There are 9 hidden switches. A switch that is on adds its own fixed numbers to the row, and there is some noise. The rows also spread widely along 12 directions, which tell nothing about the answers.
Known rows, each followed by its switches (1 for on, 0 for off):
[ 31 -14  -5 -44  16  15   9 -20  -2  -6  -8 -34   0  -7  19 -44   5 -44
  -2  34  25  31 -34  -9  -5]  1 1 0 1 0 1 0 0 1
[-41 -24 -22  -2  -8  15   2   0   8  14  28  -2 -15 -17  26  36   4  11
 -11   5 -31  28   7 -51  23]  0 1 0 1 1 0 0 0 1
[-25 -24   1 -26 -23  28  13  14  25  36  35  12  12  17  66  29  15 -13
 -22  22  23  31 -34 -30  35]  1 0 0 1 1 0 0 0 1
[-54  64 -42 -24  10   5  -6  27   1  27  26   2  42   9  26  49 -29  59
   1 -29  31  -6 -58  34  18]  0 1 0 0 1 1 0 0 0
[-49 -26  13 -12  19   8   1  21   4  32  32  23  34   9   7  10  14  22
 -28 -11  16  22 -18  17  45]  0 0 0 0 0 1 0 1 1
[ 48  60 -12 -12 -11  21  17 -19  35 -29 -10 -19  36  27  -3  56  -1   1
   4 -20 -55  14  14 -43 -16]  0 0 1 0 1 1 0 0 1
[  5  16 -34 -18  -5  25   9  -2   6 -11   0 -26  35   4   3  -2 -12   4
  10  -6  26  18 -29   5   3]  1 0 0 1 1 0 1 0 1
[ -3 -20 -44  33   1  32 -25 -25   3 -20  -5 -21  -7 -14  14   3  -4  -5
 -11  -2 -29  14  27 -39   7]  0 0 1 0 0 0 0 1 0
[  7  -5 -32  15 -54 -12  10 -13 -32  -4  -4 -28 -15 -22  20 -11 -34  30
  34 -20 -19  40  25 -38  26]  0 0 1 1 1 0 1 1 1
[ -4  69   2 -18 -20  -1 -32   2  -3   3  -7 -21   2  21 -36  -9  -5  48
 -10 -13   3  16  11 -21   7]  0 0 1 0 1 1 0 0 1
[-46  27  -4  -8   6   6 -11  12 -17   7  -9 -11  23  -4 -46 -18 -14  31
  -5   4  46  24 -17  11  22]  0 0 0 0 1 1 1 0 1
[  2 -20  -4 -26 -22 -26  32   5   1  15  30  -3   2 -19  24  -5   0   4
   5  13 -22  28 -19   7  23]  1 0 1 0 0 0 1 0 0
[-44 -20 -26  12 -19  15 -22  13  -7  28  15  18   4  11  83  11 -15  45
 -20 -11  50  18 -21  17  65]  0 0 0 1 1 0 1 0 0
[ 37   3  10   6 -59 -21  33  -5 -55 -14 -12 -22   5  -6  69  14 -18  -5
  83 -46   5  47  19 -65   6]  1 0 0 0 1 1 1 1 1
[-13   9  17 -37  -4 -23   1  18 -26  35  12 -10  33  16  44 -20  -9  22
  -4 -25  -3  24 -38  -8  41]  0 0 1 0 1 1 0 1 1
[ -7 -18 -27  26  25  20 -11 -26   4 -39 -20 -18  15 -13 -48 -11   2  15
 -22  -1 -40  22  41  -7  21]  0 0 1 0 1 0 1 1 0
[  8 -14 -34 -14 -16  -7  14  11 -10 -10  43  -5  31   0   6   6  -1  54
  64 -76  15  20  10  46  17]  0 0 1 1 1 1 1 1 1
[ 15  16   5 -42  -9 -11  24  -1  -7  -2  15 -14   1   1  22   5   3  -4
  19   7  17  42 -10 -28   8]  1 1 0 0 1 1 1 1 1
[  3 -46  -3 -13   0   7 -18 -21  -6  -9  10 -19 -25  -9   9 -54  16  -1
 -13   8  13  28   5  13  27]  0 0 0 0 1 1 1 0 1
[ 18   9  -4  -9 -24  -4 -18  -1 -28  -4   1 -16   5  16  60 -16  -6  22
  27 -36  30  11  -2  -5  15]  1 0 0 0 1 0 0 0 1
[ 27  27 -32 -29  26  20 -48 -12  13 -32  22 -33 -22  -2  11 -12  19  -7
   8 -12   8   2   2 -29 -29]  0 0 1 0 0 1 1 0 1
[ 33   6 -23  -8 -56 -18   5 -20 -11   1   7 -35 -21  -9  36 -16 -17  14
  22 -18 -51  16   2 -20   9]  0 0 1 0 1 0 0 0 0
[-12 -49  37  -6 -27 -25  13   1 -31  13  14   4 -44 -25  38  -2  18 -13
  19   4 -16  51  27 -71  29]  0 1 0 0 0 1 1 0 1
[-22 -15  19 -13  18 -23  -5  16 -45 -11   4   3  21  -5  -7  -5  17  53
  30 -55  10  37  32  -6  32]  1 1 0 1 1 1 1 1 1
[ -9  47 -32   0 -18 -15  20  12 -29  -1   2  -4  15 -17   7  42 -41  41
  48 -32  18  25   1 -16   6]  0 0 0 1 0 1 1 1 1
[ -5 -39  -8 -25  36   1  -3 -13  -2 -20  18 -16 -16 -27   8  -9  24 -12
  -9  -1 -42  25   6 -29   8]  0 0 0 1 1 1 1 0 1
[ 20   1   4 -23 -50 -12   3  -6  -3   7  14 -17 -23   2  11 -13   3  24
  12  -7 -19  41  18 -33  23]  0 0 1 1 1 1 1 0 1
[  9 -31  20 -43  21 -66  35   8 -45  -1  18  -3   9 -24  38 -24  -8  23
  47 -36 -14  32  -5  22  29]  0 1 1 0 1 1 1 0 1

New rows, each followed by its switches (1 for on, 0 for off):
[-32  36 -41 -15 -13 -18  -3   4 -22  23  15 -31   3 -33   8  -5 -37  29
   2  -3 -30   7 -44   0   5]  0 0 1 0 0 1 0 0 0
[ 42 -39  21 -33 -13 -54  10  -7 -22 -11  25   0 -37 -10  24 -36  10  32
  44 -26  -7  35  41  24  22]  0 0 1 1 1 1 0 0 1
[ 10 -47 -38  14  32  44  -3 -38  17 -48  -6 -37  10 -34 -46  -8  25 -23
 -11  -9 -72  18  26 -22 -13]  0 0 0 1 0 1 1 0 1
[ -7 -13  22 -22 -32  -1  15  21  -5  20  18  -1  31  14  12  16  30  26
  27 -54 -27  35   2 -29  32]  0 1 1 1 1 1 1 0 0
[ 23   7 -42  -7  -2  30   0 -16  19  -5   0 -24  44  12  -1  -7 -12  19
 -13 -21 -19  15 -15  26  16]  0 0 1 1 0 1 0 1 1
[ -1  24 -33   8 -30  11  16 -19 -10 -19 -19 -36  20 -19 -18  11 -23  27
   5 -10 -43  31   6 -26   9]  1 0 0 1 1 1 1 0 1
[ 43   7  44  -8 -25  29   3  -6  12 -24 -24 -16  13  35 -47  -5  44 -31
  18 -14   1  33  40 -68  -6]  0 0 0 0 1 0 1 0 1
[ 17 -39   4 -22 -24   6  -7 -19   6  11  23 -23 -49 -13  18 -46  22 -43
  -8  39  -5  41   1 -42   7]  0 0 1 0 0 1 0 1 0
[ 21 -29  -4 -38 -20  -9   6 -12  -5   2  13 -28 -10  -9   9 -56  11   6
  -7   6 -10  31 -11  13  27]  1 0 0 1 1 0 1 0 1
[ 25 -19 -18 -18   1 -17  30 -25   4 -21   8 -15 -23 -23  -5 -24 -15  -8
  10  30   1  28   5  18  10]  0 0 0 0 1 0 1 0 1
[ 13 -41 -16   7 -19  -2  20 -16  -9 -19  16 -16  -1 -16  33  16   4   0
  32 -30 -47  37  33 -47  20]  0 1 1 0 1 0 1 1 1
[ -2 -30  23  -4 -11 -18  20   2 -42  -6  -8  -8  12 -13  17 -12   8   6
  49 -28  12  33  11  -4  16]  1 1 0 0 1 1 0 0 0
[ 44  60 -53 -23 -51  -7   3 -18  -2  -8   7 -38 -15   2  29 -13 -41  24
  35  -2  32  23 -20  10  -1]  0 0 1 0 1 1 1 1 0
[  9  -4  -7  12  -9  15 -21  -7 -20 -20 -14  -9  12   7  60  14   3  12
  21 -25  26  29  21 -41  17]  1 1 1 0 0 1 1 0 1
[-12 -30  -4   1 -18  32  26   4 -20  16 -10 -29  66  -3   0  -4   8 -10
  12 -50 -47  32 -26 -37  29]  0 1 0 1 0 1 1 1 1
[  4 -27 -23   8  -8  11  -8 -14  -8 -15  12  -9  15  -4   8 -17   7  35
  -4 -27  -4  23  16  29  29]  1 0 0 0 0 1 1 1 1
[ 13 -15  -1 -19 -16 -29  40   3 -27 -11  12  -7  12 -19  25   7  -8  20
  54 -28   4  36   4   9  14]  1 0 0 1 1 1 1 0 1
[ 13  45  -5 -43  15 -12   3   7  -9  -4   6 -11  16  11  45  32  -3  21
  15 -34 -10  15 -17 -33   6]  0 1 0 1 1 1 1 0 1
[  8  45  13 -40   0  27 -42  12   7   7   4 -30  39  40 -34 -23  45  27
 -20 -55 -16   0 -20 -16   5]  0 1 0 0 0 1 1 0 1
[ -1   7  -1   3 -19  18   0  -9   9  -1  -4  -6  14   6 -26   1   4  19
 -21  -2  -8  25  10  -2  23]  0 0 0 0 0 1 1 0 1
[-35 -19 -16  14   8  19   4   3 -19   1   6  -7  19 -21  10  13  -6  -8
  11 -11   9  29  -6 -36  16]  0 0 0 0 0 1 1 1 1
[ 12 -20 -14 -41  11  12  13   7  12  -9  41 -11  21  -7 -43 -21  31   7
  25 -19  23  26  -5  37  -5]  1 0 0 1 0 1 1 1 1
[ 20   8  -5  -7  25  19 -41 -27  -7 -31 -17 -37 -25  -8 -14 -28  17 -23
 -10   2 -22  11  19 -53 -22]  0 0 0 0 0 1 0 0 1
[  5 -16 -39   4 -42   6  14  -3 -43   0   7 -31  16 -16  89   4 -27   6
  60 -45  18  33 -20 -30  16]  1 0 0 1 1 1 1 1 1
[ 19  13  -1 -34 -35 -25  10   7 -17   7  30 -26 -10  -8  45   5   8   1
  49 -40 -35  21 -13 -42  -2]  0 0 1 0 1 1 1 0 0
[  0  12 -16  -8  23  22  -7   5  -4 -14  -3 -20  74  13  -4   1   8  19
  -2 -47 -10  12 -13   4  13]  1 0 1 0 0 1 1 1 1
[-20   4 -17  -5 -61  38 -24  -5  23  19  14 -37  -7   6 -52 -24  21  21
 -30   6 -43  32   9 -53  24]  0 0 1 1 1 0 1 0 1
[-16 -26 -10  -5  11   4  14  14 -24  15  -4 -16  67  -4 -19 -34 -10  17
  11 -39 -11  17 -26  25  32]  0 0 1 1 0 0 0 1 1
[ -1 -12 -37  -6 -32  28 -28 -30   6   1   0 -39 -21  -3 -14 -50  -3  30
 -28   8  -9  25   0  16  27]  0 1 0 1 1 1 0 0 1
[  8 -24  -6  14  23  -2 -10 -10 -24 -18 -19   1  23  -1  31  -1   2  27
  -5 -43 -26  21  22   2  37]  0 0 0 1 0 1 1 1 0
[-36 -24  29  -2  26 -19  28  12 -29  -5   1  13  27 -18   8  30   5   6
  16 -10 -11  33  13 -26  21]  1 0 0 0 1 1 0 0 1
[-21  21 -49  -6  29 -13 -25 -21 -16 -16 -13 -21 -35 -30 -18 -26 -37  40
 -26  30   8  20  10  13  19]  0 1 0 1 1 0 0 1 0
[  1   9 -50 -25 -72 -14  36 -12   2  17  39 -27 -41 -35  46  19 -33  18
  21  24 -23  41 -17 -33  13]  1 1 0 1 1 0 1 0 1
[-13 -38 -15  32 -56  26  16 -18 -23  -1  -9 -28  17 -13  22  -2  -5   0
  13 -17 -28  48  14 -50  33]  1 0 0 0 1 1 1 1 1
[-43 -27 -16  35 -16  22   6 -13 -26   3 -22 -22  27 -21  14   2 -22   6
  -9 -10 -39  28  -5 -33  33]  0 0 0 0 1 1 0 0 1
[ -2  31  -5  -1 -10 -11   4 -13 -24  -2 -30 -12  -4  -2  18 -12 -42  14
  -1  24  38  27  -9  -4  22]  0 0 0 0 1 1 0 0 1
[  0 -51 -13  -1 -27   7  28 -17  21  -7  29   1  12  -6  29  23  15  25
  -9  -6 -49  41  23   3  43]  1 1 1 0 1 1 1 0 1
[ 23  47 -27 -14 -46   2   6  -8   0  -8   0 -37  16   4   8  10  -7  23
  13 -29 -38  10 -13 -19   0]  1 0 0 0 1 0 1 0 0
[-25 -34  13  12 -34   2   8   6 -21  14   5   1   4 -12  15  -6  12  10
   6  -2  10  37   4 -12  35]  1 0 0 0 0 1 1 0 0
[-21 -28  36   5 -29 -13   8   7 -25  -3   6  13 -14  -6   0   8  25  27
  29 -14  22  48  45 -26  33]  1 1 0 0 1 1 1 0 0
[-13  -1 -20 -45  18  -5  -8  16  -9   4  36 -27  26  -9  12 -17  13  18
   4 -32 -22  18 -27 -15  12]  1 0 1 1 1 0 1 1 1
[ -3  12  11 -16  -1  26   9   9 -10  24 -13 -19  66  24   9 -14  -1 -18
  -8 -21  10  18 -49 -16  21]  0 0 0 0 0 1 0 1 1
[ -7 -17  -4 -55  -6 -29   9   8 -10  24  49 -19   1  -7  -2 -51  10  31
  -7 -21 -20  22 -36  41  34]  0 0 0 0 1 1 1 1 1
[-21 -15 -62  19 -15  16 -16 -14 -43  -3  -9 -38  31 -10  52 -39 -44  39
  18 -34  38  11 -27  40  35]  1 1 0 0 1 0 0 1 1
[-12   4  -9   8 -10  -1  18  -2  -9   4 -18   5  28   1  31  23 -20  31
  -9 -12 -12  27  -4   5  45]  0 0 0 1 1 1 1 0 0
[ 30  -8 -39  -9 -47   7  15 -26  -1 -13  14 -27 -37 -15  13 -11  -8   7
  39  -3  12  41  15  -4   6]  0 1 0 1 1 1 1 1 0
[ 11 -29 -16  -8  13 -18 -32 -18 -17 -24   7 -24 -31 -18  10 -34   8  31
  -2 -22 -53  14  39 -15  14]  0 0 1 1 1 0 0 0 1
[-12 -40 -13 -20  27  -4  29   9  -9  -3  23   2  42 -21  46  25   4   7
  19 -26 -18  28 -16   2  22]  1 1 1 1 0 1 1 0 1
[ 16  -2  -5  10  -8   4  44  -9  -4 -12 -26  -9  51   5   9  16 -30  -8
  24  -4  -4  25  -2  -5  18]  0 0 1 0 1 0 0 0 1
[ 47  12 -16 -22 -22   5  14 -14   2  -7 -11 -19 -11   0  17 -14  -7 -12
  23   8  25  25  -7  -5   3]  0 1 0 1 0 0 1 0 0
[ 18  51 -53 -17 -18  11 -16 -21 -39 -11 -27 -72   1 -15  40 -37 -48 -16
  32  -2  25  25 -43 -56 -12]  0 1 1 0 1 1 1 1 1
[ -6  -2   0 -28  61  18 -35   5   6 -16  17  -3  -1   1   2  -8  27 -26
   2   7  47  10  -7 -20 -18]  0 0 1 0 0 1 0 0 1
[ -3 -21   3   4 -26  54  -3  -9  27 -16  17 -19  12   2 -42  22  56 -17
   5 -17 -31  32  32 -64  -9]  1 1 0 0 0 1 1 0 1
[-49  25 -19 -17  17  36 -20  20  25  27  29   1  40  13  -1  33  15  17
 -38 -14 -10  -5 -47   1  12]  0 0 0 0 0 1 0 0 0
[ 23   5   6 -49   1 -22  38   8   1   6  30  -6   9   1  26  11   3 -19
  27  -8  -3  27 -20 -22   5]  0 0 0 0 1 0 1 1 1
[ 29 -12 -30 -28 -11  17 -24 -26  19 -15  32 -26 -52  -4  29 -16  26 -12
  -5   5 -10  28  13 -30  -2]  0 0 0 1 1 1 1 1 0
[-45  17  12 -13 -21  -4 -33   5 -33  15  -2 -42   4 -13 -27 -31  17  37
 -33 -22 -68  24  -5 -62  25]  1 0 0 0 1 1 1 0 1
[ -6  11 -23 -40  -8 -44  23  13 -33  24  25 -16   9 -16  60  -7 -35  32
  17 -28 -21  20 -41   0  33]  0 0 0 1 1 0 1 1 1
[ 10 -17  15  -9   3   7  -4  -1 -14  -6 -10   0   0   6  -9 -17  22   4
  13 -15  32  38  24 -13  22]  0 1 0 1 0 1 1 1 0
[-19   0  32  -4 -25  -7  11  10   0  15   8  13  10   2 -12  38  23  34
 -18 -13 -59  38  34 -50  29]  1 0 0 1 0 1 0 0 1
[-12  20  -7  -6 -20   1  -1   1   2   7  11  10 -22  -5  18  34  -9  23
  -3  12  14  33  16 -36  19]  0 0 0 1 0 1 1 0 1
[-35  22  10 -64  32 -38  -7  27 -23  32  31  -3   1  -8  37 -19   1  16
 -12  -4  15  11 -62   9  25]  0 0 0 0 1 1 1 0 0
[-21  30   7   3 -25  23  -7   5 -13   0 -18 -18  27  11 -11   9   0  13
  -2  -4  18  32  -2 -46  16]  1 0 0 0 1 1 1 0 1
[-24 -24 -16  15  -1   2  -1  -4 -24 -12   0 -13  -4 -26   7  -4  -4   3
  22 -15  -1  19   7 -20  13]  0 0 0 0 1 0 1 0 0
[  5  14  -1  -9 -46   5  36  -1 -10  -2 -10 -37  34 -11 -44  -6   2  -7
  30 -13 -35  27 -12 -30  -1]  1 0 0 0 1 0 1 0 0
[-18 -44  16  -2  -9 -12 -19   9 -27   1  20   0  -5   0  11 -28  27  35
  33 -46  17  24  25  13  30]  0 1 1 0 1 1 0 0 0
[ -9 -11 -33   3 -46  36  36  10  11  14  19  -8  37   1  18  31  -7  -4
  46 -23  27  24 -30  -2  13]  0 0 0 1 1 0 1 0 0
[ -2 -34  -3  -2 -11   3   2  -4  -8  -4   1 -14  23  -2  15 -11   9  19
   3 -23 -36  26  13 -13  28]  1 0 1 1 1 0 0 0 1
[-17  57 -17 -26 -17 -20 -13  19  -5  14  28   7  -8  11  20  21 -21  56
  12 -15  49   9 -12  12  20]  0 0 0 0 1 0 1 0 1
[ 20  16   1 -27 -10  11  -1   9 -14  -5   8 -22  35  23  28  -1  11   3
  46 -52  26  27 -10 -31   7]  0 1 1 0 1 1 1 1 1
[ -2   2  -4  -3  -6 -14  -5 -16 -14 -12 -12 -16   0  -6  17  -3 -11  33
 -13  -7 -38  32  20 -26  36]  0 1 1 0 1 1 1 0 1
[-20 -11  -5   3 -12  21 -12   0  -1  -6   6  -5  -6   0   5  -4  10   4
   1  12  44  29  11 -24  17]  1 0 0 0 1 0 1 0 1
[ 39 -13  -3  -8  -3  43 -16 -19  22 -36  -1 -18   1  25 -23 -17  37 -13
  16 -15  34  20  29 -12  -5]  0 1 0 0 1 0 1 0 1
[-16 -50  22  -9 -42 -18  27  16 -19  35  28   3  11   1  63  10  17   7
  15 -36 -46  42   0 -49  57]  0 1 1 0 1 0 1 1 0
[-10   0  12   5 -32  10 -12   7 -18  17   0   1   1   9  31  12   8  18
   4 -14  13  39  20 -51  26]  1 0 0 1 0 1 0 1 1
